The first 8 rows are patterns. Each new row is the sum of 2 different patterns, raised or lowered, with some noise. Before adding, each is slid sideways (what falls off one end comes back at the other), maybe read backwards, and multiplied by a number that may be negative. Names go in the order of the patterns.
In the rows, zero is written as 100.
Some rows, each with the names of its patterns after it:
105 103 104 84 81 78 114 96 97 95 120 109 117 73 79 126 81 91 101 91 97 93 104 101 95 111 85 99 103 96 126 109 100 94 104 85 119 88 93 108 91 127 93 121 105 95 => Y
114 114 99 102 86 110 98 103 88 81 91 107 98 115 93 72 86 99 110 106 97 101 100 110 87 100 102 107 108 114 87 109 111 90 114 126 90 94 95 85 91 93 111 117 90 90 => N
98 87 102 96 109 109 99 109 102 112 99 107 101 92 100 96 119 99 77 102 87 112 95 92 110 107 88 85 111 114 108 117 104 96 100 77 99 95 121 100 115 103 85 105 109 93 => R
91 94 117 108 117 100 112 86 74 106 96 103 83 99 100 93 117 89 96 109 101 77 107 89 113 115 96 87 116 94 100 78 100 87 114 103 104 112 98 85 125 81 76 74 113 114 => M
111 103 100 100 97 113 105 120 106 97 105 112 91 119 101 96 104 95 85 127 80 109 102 84 91 92 92 102 83 83 116 127 104 96 120 110 120 98 108 95 83 97 79 114 108 91 => Z
99 93 106 82 105 99 90 105 94 108 99 85 87 99 95 90 98 111 92 122 120 83 103 65 106 120 94 89 108 114 100 104 111 92 120 100 78 103 89 83 109 95 80 88 105 105 => X
106 126 101 112 107 117 104 98 79 107 91 71 124 100 90 81 135 106 105 127 103 69 108 100 89 82 109 115 114 92 96 109 95 95 111 101 106 82 94 91 92 93 115 102 102 109 => S
93 96 81 88 87 84 89 117 109 104 89 105 78 123 99 113 99 97 78 118 112 100 99 86 77 122 98 97 95 104 108 104 98 77 100 103 108 99 94 105 105 89 94 106 103 113 => B

New rows, each followed by the names of its patterns:
85 104 76 89 58 73 88 89 79 102 88 62 76 92 91 101 82 75 88 89 66 90 85 82 87 100 78 92 92 79 88 110 77 76 84 70 83 79 88 93 77 75 92 96 90 83 => N X
101 111 78 95 116 84 120 121 96 109 79 107 133 100 97 110 114 110 102 108 90 115 91 87 105 99 85 107 103 83 87 114 114 106 87 102 87 110 85 95 122 100 112 119 80 85 => X S
72 82 55 108 96 68 65 128 116 88 115 103 100 101 90 78 113 53 106 95 88 97 84 78 109 86 92 107 85 74 83 85 99 89 97 95 76 96 81 91 121 97 106 117 84 81 => Z S
100 100 80 121 101 107 94 67 93 84 105 101 79 88 100 108 98 80 96 88 91 90 105 88 110 87 102 107 97 71 103 79 90 87 120 90 112 90 74 90 90 75 112 105 88 96 => R M
98 121 128 122 154 131 109 135 129 117 136 136 127 148 118 120 151 135 121 98 120 109 129 130 129 151 130 120 149 105 110 109 137 143 127 127 145 121 145 132 146 120 101 134 124 148 => M B
108 150 118 103 113 126 132 151 101 125 122 147 142 149 104 132 104 134 158 150 118 105 111 120 111 122 111 147 128 129 114 110 118 141 113 114 140 115 102 118 130 134 145 135 128 113 => N B
119 106 100 90 95 107 81 80 88 103 92 93 95 115 113 108 78 82 121 82 88 100 99 111 98 95 101 92 112 96 105 101 96 115 113 97 95 95 81 118 94 86 100 95 124 101 => Y N
95 98 121 101 128 108 113 89 72 100 109 106 87 97 103 84 128 89 103 109 99 73 114 99 121 123 107 91 121 89 102 79 105 94 112 102 109 114 96 86 128 95 80 76 111 114 => M B
112 106 86 118 94 96 101 75 94 95 91 89 98 100 73 90 113 94 101 75 84 100 96 98 106 93 93 113 104 87 91 86 95 103 111 92 109 88 89 90 82 85 113 116 94 82 => R X
88 97 103 94 109 87 89 92 86 78 80 85 116 105 78 105 104 88 101 93 91 87 87 106 82 87 93 80 100 69 78 97 100 80 91 83 108 100 96 100 70 94 62 86 90 101 => Y R
99 72 125 125 125 92 125 117 97 132 121 112 90 103 92 115 83 102 92 98 113 101 104 109 121 119 133 105 110 103 97 103 106 104 109 103 86 95 121 117 108 108 128 106 84 105 => N S
109 110 101 103 96 96 97 123 112 88 98 81 97 84 102 97 81 93 120 105 105 83 111 105 92 97 99 76 99 101 108 93 108 79 103 97 86 88 111 87 113 97 92 98 101 86 => N M
85 76 96 71 61 63 124 119 66 109 102 93 108 91 87 102 67 105 84 98 92 87 77 75 72 85 95 81 86 70 89 97 83 96 65 86 79 77 82 101 88 98 105 97 108 63 => Y Z
111 113 110 122 129 109 100 107 110 104 79 124 101 112 101 132 120 111 116 127 80 99 93 111 108 111 114 128 110 118 115 114 98 101 114 111 100 96 104 105 101 128 104 107 119 114 => M S
101 68 83 97 97 80 95 72 87 71 98 105 76 92 90 87 75 80 105 85 94 83 103 84 80 78 88 53 92 97 94 60 111 93 94 103 95 75 72 79 71 87 76 67 91 99 => M S
125 130 84 135 87 115 113 116 122 117 108 124 137 109 102 99 119 96 107 81 109 93 133 140 97 142 106 104 125 104 114 110 112 118 93 117 94 104 116 91 95 120 98 109 124 96 => Y Z
68 101 84 94 88 100 93 89 111 83 82 103 78 61 107 80 124 99 75 85 111 82 83 75 89 74 108 81 94 115 88 87 123 71 76 84 110 100 82 88 110 93 116 88 101 88 => M X
127 111 118 120 98 131 129 105 117 95 102 112 99 104 111 123 95 105 132 103 113 104 87 109 109 103 99 121 115 124 131 117 110 107 95 125 119 97 114 106 114 120 100 108 117 135 => N X
85 62 107 83 93 90 68 72 97 98 113 101 101 85 94 65 95 73 87 100 75 98 86 100 82 80 90 107 90 72 66 69 99 86 86 65 118 103 98 67 62 87 94 83 88 68 => Y B
88 116 102 123 123 122 95 95 100 117 106 98 92 93 111 123 84 94 117 115 107 114 106 122 90 90 109 103 93 117 82 97 91 111 107 120 102 104 96 121 90 84 93 126 138 107 => N M
142 125 118 105 101 126 113 96 98 101 93 117 114 105 93 125 92 124 91 102 103 112 109 138 99 122 103 114 116 116 104 126 102 121 107 105 120 105 105 124 89 105 103 101 118 102 => M Z
78 64 90 102 86 78 78 83 91 71 87 83 66 93 75 80 73 79 80 93 73 79 87 76 59 83 54 62 92 75 104 68 65 78 80 80 67 85 76 64 86 52 73 87 77 85 => Z X
103 88 111 83 85 104 93 93 75 95 108 82 93 100 97 85 89 73 100 79 90 86 111 90 98 84 87 101 85 76 93 92 88 81 103 89 89 98 75 94 92 94 93 90 97 89 => Y M
112 91 89 132 95 111 125 98 109 124 112 106 105 95 96 94 120 88 98 102 98 103 98 111 117 124 96 102 115 100 91 110 82 85 111 96 124 94 84 106 105 98 80 101 100 90 => Z X
126 103 100 112 114 113 106 105 74 114 101 110 107 94 123 107 105 101 109 110 119 99 93 76 83 99 87 92 119 124 113 102 97 72 141 94 114 103 98 81 120 119 106 102 97 75 => Y B
103 108 87 126 91 124 105 93 116 98 109 87 81 79 120 111 100 90 128 115 112 93 82 108 89 84 98 93 88 89 110 105 82 104 110 97 114 82 106 113 93 97 109 89 117 99 => Y X
95 107 83 103 99 93 127 115 86 104 120 93 88 108 94 115 114 85 115 98 93 95 104 99 90 88 85 91 114 92 103 96 74 96 97 98 110 92 94 87 107 116 82 86 114 94 => N X
89 118 112 100 89 117 112 95 110 89 99 106 100 108 118 92 120 120 95 106 120 106 106 93 96 104 113 107 105 116 110 95 111 76 86 99 111 119 94 89 107 112 115 110 103 98 => N M
90 98 71 72 94 105 92 92 60 82 80 79 89 87 61 113 108 52 108 96 88 91 85 78 88 83 89 71 100 91 80 75 40 70 96 86 86 87 53 82 91 75 98 50 90 66 => Y N
99 105 110 94 69 120 82 79 74 106 109 87 104 98 96 112 96 115 94 59 100 92 108 81 109 84 93 105 88 97 114 91 66 96 80 98 109 88 91 113 94 93 70 100 87 106 => M B
87 83 78 93 102 99 82 99 83 101 105 84 105 113 123 113 90 93 88 119 119 87 97 89 102 126 91 106 83 80 104 106 74 78 105 111 108 106 97 107 78 74 112 82 89 113 => N X
112 115 119 77 89 95 103 119 123 101 104 109 105 106 117 84 121 93 104 119 123 105 91 98 91 83 104 94 116 101 112 96 97 116 111 103 92 115 125 105 93 97 113 120 102 97 => R B
98 114 99 74 104 107 62 85 130 91 85 101 103 87 75 91 118 96 89 99 110 85 96 96 104 108 107 98 102 96 90 100 80 81 73 103 75 94 79 105 98 124 81 104 122 65 => M S
81 94 80 85 107 103 43 78 57 47 59 112 70 55 75 115 90 66 78 95 93 89 84 77 91 55 91 102 82 92 87 69 78 68 74 76 70 39 75 57 78 67 78 80 90 84 => Z S
131 121 121 117 124 122 118 136 130 133 119 94 135 145 87 116 128 127 126 147 97 128 133 147 97 111 122 108 115 108 137 107 135 116 143 134 114 133 120 134 115 109 97 120 106 125 => Y S
98 119 106 135 132 86 106 101 109 99 125 78 98 95 114 107 130 84 96 110 95 123 121 87 112 112 103 89 95 109 97 120 109 89 99 122 106 110 105 117 122 107 96 91 128 115 => X B
133 132 101 94 119 96 91 152 92 125 120 174 110 108 150 125 72 117 100 106 88 137 155 123 113 111 142 113 112 133 101 132 104 103 107 131 104 141 105 104 130 135 125 124 128 142 => M S
119 86 97 120 120 70 96 87 76 89 125 99 94 102 126 106 99 77 112 104 87 101 102 85 105 96 125 105 109 97 112 92 91 92 99 92 94 99 88 97 94 88 105 115 95 115 => M S
115 110 116 105 120 108 116 122 109 97 95 109 98 100 96 107 115 95 114 109 102 120 126 108 91 87 107 110 88 103 128 118 119 131 93 88 106 131 80 93 121 85 104 110 114 113 => M S
112 95 85 74 80 83 65 121 89 93 78 105 97 99 105 89 59 97 87 88 83 95 106 101 92 86 100 86 81 97 87 106 76 70 85 76 93 97 86 98 100 86 99 97 107 100 => R S
